Every row belongs to one group in each of 4 separate groupings. Each group adds its own fixed numbers to the row, and there is some noise. The rows also spread widely along 12 directions, which tell nothing about the answers.
Some rows, each with its group in each grouping after it:
.08 .29 .01 -.34 .05 .15 -.29 -.05 .22 .14 -.21 -.10 .12 .00 .25 -.09 -.09 -.22 -.28 .19 -.21 -.28 .19 .03 .02 -.18 -> Debi j458 j199 j285
-.32 -.09 -.26 .05 -.05 .22 -.09 -.07 .07 .06 -.24 .00 -.06 .07 .25 .30 .04 -.10 .18 -.41 -.04 .05 .22 -.03 .27 -.01 -> vif j588 j215 j566
.07 .03 .28 -.20 .12 -.16 .06 .20 -.10 .35 .08 -.11 -.18 .09 -.12 .13 .00 -.03 -.10 .18 -.20 .15 -.16 -.05 .21 -.10 -> ribes j209 j215 j285
-.15 .16 .11 .00 .04 .04 .08 .15 -.23 .26 -.28 .08 .26 .01 .21 .14 -.17 -.22 .12 .14 -.11 -.06 .23 -.08 -.01 .29 -> mibi j209 j421 j566
.00 -.30 -.10 -.04 .02 -.09 -.05 -.11 .07 .13 -.20 .12 -.14 .07 -.18 -.03 .16 .27 .28 .23 .14 .03 .07 -.08 .07 -.10 -> Bupun j458 j136 j505
-.10 -.22 .04 -.08 .06 .03 .04 -.20 .12 .36 .01 -.03 -.04 -.09 -.03 -.02 .14 -.20 -.21 -.13 -.22 -.17 .18 .07 .08 .11 -> Bupun j588 j421 j735
.15 .16 -.01 -.22 .03 .04 .23 .11 -.08 -.41 -.23 -.08 .08 .24 -.08 .05 -.12 .17 -.01 .31 .36 .17 -.33 -.35 .19 -.17 -> mibi j209 j199 j735
.12 -.05 .06 .05 -.10 .06 .10 .02 -.18 -.11 .26 -.12 -.18 .11 -.05 .27 -.18 -.05 .01 -.24 .00 -.03 -.09 .01 .21 -.07 -> vif j458 j136 j505
-.20 .10 -.26 .05 -.01 .41 .00 -.30 -.05 -.13 -.46 .10 .30 -.18 .18 .00 .06 -.16 -.06 -.08 -.17 -.03 .09 -.05 .25 .07 -> pif j588 j215 j505
.03 .05 .00 -.18 -.21 .17 -.18 -.30 .37 -.11 .12 .01 .19 -.05 -.13 -.06 .14 -.22 -.31 .08 -.13 -.21 .11 .20 .07 -.03 -> pif j209 j421 j566
.06 -.20 -.13 .03 -.21 .02 .10 .18 -.33 -.35 -.33 .11 .03 .10 -.17 .27 -.06 -.18 .23 .02 .02 .24 .20 .09 .30 .07 -> Debi j209 j215 j505
-.26 -.35 -.18 .27 -.30 -.06 -.36 -.11 .29 .07 -.06 .16 .16 -.13 -.13 .02 .37 -.17 .24 -.13 -.20 .27 .31 .41 .04 .26 -> ribes j209 j199 j566
-.06 .14 .30 .24 .15 -.43 -.21 .28 .26 -.11 .41 .26 .05 .10 -.07 -.10 .08 .23 .23 .23 .25 .29 -.25 .10 -.35 .14 -> mibi j209 j199 j505
-.02 .15 -.18 .05 -.06 .06 .07 .24 -.19 -.01 .01 -.23 .06 .00 .31 .23 -.30 -.41 -.09 -.47 -.10 -.18 .26 .04 -.08 .24 -> mibi j209 j136 j505
-.03 .14 .09 -.06 -.07 .04 -.03 -.15 .19 -.33 -.03 .16 .18 .10 -.20 .07 .07 .05 .09 .25 .05 .13 -.16 -.06 .17 .02 -> mibi j588 j215 j505
-.11 .23 .10 .33 .26 .11 -.09 -.13 -.14 .46 .26 .11 .22 -.43 .37 -.22 .02 .30 .05 -.08 -.32 -.17 -.03 .05 -.32 .21 -> ribes j209 j215 j566
.43 -.30 -.22 -.29 -.23 -.31 .11 .26 .07 -.59 -.15 -.21 -.25 .30 -.34 .11 .09 .05 -.04 .13 .49 .37 -.16 -.09 .26 -.24 -> mibi j209 j199 j505
-.02 .05 -.21 .06 -.21 -.23 -.24 .22 .10 -.24 -.43 .11 .04 .10 .12 .20 .18 -.24 .26 .06 .07 .47 .20 .18 .08 .14 -> mibi j588 j421 j735
.13 -.07 -.09 -.01 -.22 .10 .07 -.04 -.18 .23 .08 -.27 .05 -.05 .05 .21 -.19 -.21 .01 -.25 -.31 -.34 .38 .15 .01 .26 -> mibi j458 j136 j566
-.13 -.06 .07 .01 -.10 -.07 -.28 .05 .08 .13 -.16 .23 .04 .28 -.12 .25 .01 -.03 .48 .27 -.15 .13 .21 .13 .14 .02 -> vif j209 j199 j735
.32 -.32 -.43 -.05 -.45 .07 .01 -.06 .05 -.47 -.04 -.30 -.07 .02 -.05 .11 .02 -.21 -.21 -.33 .21 -.10 .29 .27 .16 .00 -> pif j458 j421 j566
.15 -.20 .21 -.21 .16 -.08 .26 .01 -.10 .09 .20 .01 -.12 .04 -.37 -.06 -.14 -.09 -.30 .16 .08 -.16 -.12 -.12 .16 -.09 -> ribes j209 j136 j505
-.24 .08 .20 .32 .29 .08 -.01 -.01 -.03 .03 .31 .34 .00 -.03 .22 -.03 -.13 .26 .11 -.16 .22 -.10 -.20 -.07 -.18 -.06 -> Bupun j458 j215 j505
-.01 -.20 -.21 .40 -.29 -.04 .22 .26 -.31 -.36 .20 -.02 .10 .08 -.10 .29 -.27 -.08 .36 -.33 .16 .01 .29 .23 -.14 .58 -> vif j209 j136 j566
-.01 .02 .16 .02 .09 -.09 .07 .14 -.03 .04 .20 .03 -.06 .12 .02 .10 -.19 -.09 -.04 -.10 .09 -.09 .01 .00 -.05 .01 -> mibi j458 j136 j735
.32 -.33 -.30 .17 -.16 -.17 .04 .11 -.36 -.04 -.11 -.03 -.17 -.07 -.08 .12 .09 .18 .32 -.09 -.02 .23 .12 .14 .09 .02 -> pif j209 j136 j505
-.21 -.31 .43 -.01 .23 -.19 .05 .09 .05 .19 .14 .32 -.17 .02 -.30 -.04 .13 -.24 -.19 .05 .04 .23 -.13 .06 .23 -.14 -> Debi j458 j136 j505
-.19 .02 .15 -.03 .39 .07 .35 -.02 -.15 .33 -.09 -.02 .15 -.15 .12 -.13 -.12 .00 -.24 -.03 -.06 -.19 -.03 -.28 .02 .24 -> mibi j588 j215 j285
-.02 .03 -.15 .05 -.18 -.01 -.19 .12 -.07 -.08 -.23 .13 .10 -.06 .06 .18 .10 -.26 .08 -.05 -.18 .31 .19 .19 .14 .10 -> vif j209 j136 j566
-.36 .36 .11 .02 .08 .14 -.13 .09 .18 .11 .00 .07 .15 .10 .38 .15 -.21 -.35 -.01 -.15 -.02 -.21 .23 .05 -.09 .16 -> Debi j588 j421 j566
-.03 .17 -.39 .09 -.03 .04 -.21 -.08 .25 .02 -.16 -.26 .23 -.30 .31 -.28 .21 .24 .03 -.04 -.13 .05 .05 .05 -.25 .29 -> vif j209 j199 j285
.14 .39 .12 -.17 .15 .05 .08 .00 -.13 .05 -.15 -.09 -.01 -.07 .10 .01 .07 .06 -.12 .24 -.21 .20 -.31 -.17 .19 -.17 -> Debi j588 j136 j735
.14 -.12 -.04 .01 .11 -.03 -.20 -.19 -.03 .26 .11 .11 -.16 -.13 .13 .05 .07 .10 .08 -.12 -.29 -.10 .15 .09 .10 -.15 -> vif j588 j215 j505

New rows, each followed by its group in each grouping:
.03 .12 .17 -.22 -.13 .08 -.11 -.01 -.08 .30 -.11 -.15 -.10 .21 .07 .41 -.10 -.18 .16 .03 -.39 -.05 .09 -.01 .34 -.16 -> mibi j458 j215 j505
-.46 .21 -.03 -.08 .08 .16 .01 .04 .34 -.08 -.40 .07 .43 -.11 .16 -.23 .11 -.52 -.50 .05 .10 .05 .07 -.01 -.03 .32 -> pif j209 j421 j566
-.19 .11 .09 .15 .07 .11 .16 -.19 -.07 .25 -.03 -.06 .16 -.10 .09 .06 .04 .10 .20 .02 -.18 .01 -.07 -.12 .05 .27 -> mibi j588 j421 j735
-.08 -.18 .07 .33 .01 -.29 .08 .38 -.18 -.12 .20 .17 -.07 -.02 -.05 .19 -.02 -.30 .00 -.33 .03 .40 .05 .25 .02 .37 -> vif j588 j136 j285
.02 -.07 -.15 -.10 -.17 .16 -.39 -.30 .24 .10 -.14 .14 -.10 -.11 .04 .08 .36 .05 .03 -.01 -.25 .18 .00 .14 .28 -.40 -> Bupun j458 j136 j285
-.01 .04 -.42 -.09 .15 .06 -.19 -.01 .18 .35 -.19 -.27 -.10 -.07 .52 -.09 -.01 .11 -.03 -.31 -.01 -.31 .29 -.07 -.21 .00 -> Bupun j588 j199 j285
.07 .21 -.22 -.05 -.03 .43 .01 -.16 -.29 -.12 -.37 .08 .29 -.17 .29 .08 -.17 -.16 -.12 -.04 -.24 -.23 .15 -.09 .10 -.02 -> Bupun j209 j215 j505
-.11 -.42 -.14 -.17 .06 .08 .03 -.21 .21 .08 -.18 .07 -.02 -.02 -.09 -.12 .20 .02 -.14 -.08 .19 -.01 .08 -.15 .24 -.24 -> mibi j209 j199 j566
.05 -.17 .09 -.17 .03 -.06 -.30 -.16 .25 .22 -.03 .25 .09 .00 -.21 -.13 .19 -.05 -.08 .33 -.19 -.06 .16 .19 .09 -.14 -> pif j209 j199 j285
.08 .10 .31 -.15 -.04 .28 .02 -.34 .01 -.22 .10 .29 .20 .11 -.28 .11 -.10 .07 -.06 .36 -.07 -.15 -.18 -.07 .30 -.28 -> mibi j458 j215 j735
-.01 .14 .06 -.11 -.04 .14 .29 -.13 .11 -.14 .11 -.27 -.04 .15 -.10 .12 .02 .16 -.07 .04 .13 .02 -.36 -.24 .17 .03 -> Bupun j588 j421 j735
.11 .03 -.30 -.02 -.21 .15 .02 -.09 -.04 -.46 -.23 .02 .18 -.07 -.08 .04 .06 .06 .03 .10 .11 .16 .00 -.02 .13 .05 -> vif j209 j136 j566
.43 -.17 -.13 -.28 -.26 -.14 .05 .10 -.07 -.26 .08 -.12 -.21 .28 -.31 .28 -.14 .15 .18 .15 .15 -.03 .09 .00 .20 -.22 -> mibi j209 j136 j285
-.29 .01 .25 .10 .10 .12 .09 -.09 -.01 .07 .08 .34 .24 -.03 -.19 .04 -.01 -.04 .06 .14 -.06 .09 -.10 -.06 .12 .11 -> mibi j209 j136 j285
-.11 -.30 .18 -.14 .06 .17 .03 -.27 .00 .25 .13 .21 -.08 .02 -.23 .16 .01 -.22 -.10 -.11 -.21 -.12 .04 -.04 .40 -.30 -> mibi j209 j136 j505
.33 .14 -.12 -.08 .06 -.05 -.33 .19 -.18 -.24 -.14 .45 -.06 .02 .24 .09 -.19 -.03 .11 .17 .12 .00 .23 .15 -.01 -.43 -> Debi j209 j136 j285
-.04 -.09 -.06 -.03 .13 -.15 .12 .07 .01 .19 -.21 -.13 .02 -.01 -.07 -.17 .01 .17 .10 .22 .06 -.05 .09 -.10 -.11 .29 -> vif j458 j136 j735
-.01 .45 -.18 .10 .02 .35 .00 -.15 -.18 .01 -.25 -.22 .22 -.15 .38 -.01 .00 .43 .33 .14 -.19 .06 -.23 -.22 -.01 -.02 -> Debi j209 j199 j735
-.32 -.01 .08 .09 -.15 .10 .12 -.11 .31 -.15 .30 -.20 .10 .04 -.29 .08 .14 .00 -.01 -.15 -.09 .14 -.24 .01 .13 .31 -> vif j209 j215 j505
-.04 .02 .11 -.04 -.09 .01 -.26 -.17 .26 .36 .10 -.13 .06 -.05 -.01 -.03 .15 -.03 -.04 .09 -.31 -.09 .06 .15 .03 .05 -> ribes j458 j199 j566
-.43 .02 .08 .22 .46 -.12 .16 .24 .11 .00 .07 .12 -.12 -.07 .23 -.17 .12 .29 -.05 -.20 .44 .37 -.47 -.30 -.07 -.02 -> vif j209 j215 j505
-.20 .13 .23 -.09 .08 .26 -.05 -.25 .01 .03 -.04 .35 .13 .08 -.10 .17 .00 -.02 .11 .21 -.10 .06 -.21 -.20 .34 -.31 -> mibi j209 j136 j505
.00 .36 -.20 .22 .11 -.01 -.18 .01 -.01 .10 -.23 -.12 .22 -.40 .50 -.20 .29 .12 -.05 -.06 -.27 .34 -.14 .01 -.16 .25 -> vif j588 j199 j566
-.08 .10 .09 -.09 .10 -.43 -.03 .50 -.01 .18 -.22 .02 -.28 .37 .10 .32 .00 .01 .37 .12 .23 .44 -.03 -.15 .09 -.03 -> mibi j588 j136 j566
.02 .20 .28 -.15 .18 -.17 -.23 .02 .36 .25 .31 .02 .08 -.07 .04 -.18 .10 -.02 -.27 .16 -.17 -.01 -.15 .05 -.15 -.04 -> mibi j209 j199 j285
.07 -.05 -.08 -.33 .16 -.09 .07 .19 -.02 .14 -.31 -.02 -.15 .19 .02 .03 -.06 .18 .03 .24 .20 -.05 .05 -.23 .07 -.18 -> Bupun j209 j215 j285
-.20 .14 .48 -.24 -.12 -.21 -.36 .01 .73 .00 .41 .24 .28 .33 -.48 -.01 .00 -.35 -.12 .45 -.11 -.15 .11 .29 -.12 .19 -> mibi j209 j199 j285
.26 .07 -.01 -.38 .15 .05 .07 -.14 .07 -.13 -.08 -.02 .04 .27 -.14 -.05 -.30 .17 -.04 .44 .22 -.46 .04 -.29 .06 -.12 -> vif j588 j199 j505
-.08 .31 -.05 .18 -.08 -.05 -.25 .13 .25 -.49 .03 .11 .03 .11 .14 .07 .08 .19 .19 .03 .25 .36 -.24 .09 -.06 -.03 -> vif j458 j215 j735
-.21 .00 -.02 .05 -.24 .03 .26 .20 -.06 -.20 -.23 -.21 .15 .19 -.23 .22 -.07 -.28 .08 .01 .07 .16 .00 -.03 .09 .51 -> Bupun j458 j136 j505
.32 .18 .10 -.28 -.04 .02 -.21 -.07 .07 -.07 -.07 -.02 .18 -.03 .05 -.05 -.10 -.36 -.41 .18 -.21 -.22 .12 .10 .05 -.13 -> mibi j458 j199 j505
.08 -.14 -.14 .12 -.30 .30 .13 -.01 -.51 -.12 -.39 -.07 .16 .06 -.05 .37 -.18 -.23 .21 -.03 -.19 .11 .18 .06 .43 .14 -> ribes j458 j199 j285
.07 .06 .21 -.31 .10 -.31 .08 .24 .17 .10 .15 -.11 -.21 .41 -.18 .18 -.21 -.08 .00 .17 .15 -.12 .03 -.11 .02 -.01 -> mibi j588 j136 j735
.10 -.13 .03 .05 .07 .11 .31 -.03 -.39 .17 .09 -.11 -.13 -.13 -.04 .13 .01 .11 -.03 -.17 -.14 .11 -.24 -.18 .20 -.04 -> Bupun j209 j136 j505
.19 -.06 -.10 -.03 -.07 .27 -.13 -.36 -.02 .00 .15 -.08 -.10 -.07 .03 .08 .15 .26 .05 -.10 -.16 -.01 -.24 -.03 .29 -.45 -> pif j209 j199 j505
.11 -.11 .02 -.02 -.05 .24 -.05 -.33 -.09 -.11 -.04 .33 .21 -.10 -.23 -.02 -.05 .04 .00 .27 -.11 -.17 .11 .06 .20 -.06 -> vif j458 j136 j285
.34 -.07 -.01 -.02 -.07 -.14 .27 .12 -.26 -.19 .01 -.21 -.13 -.04 -.18 .00 .09 .13 -.12 .08 .08 .27 -.31 -.09 .11 .04 -> Bupun j458 j136 j505
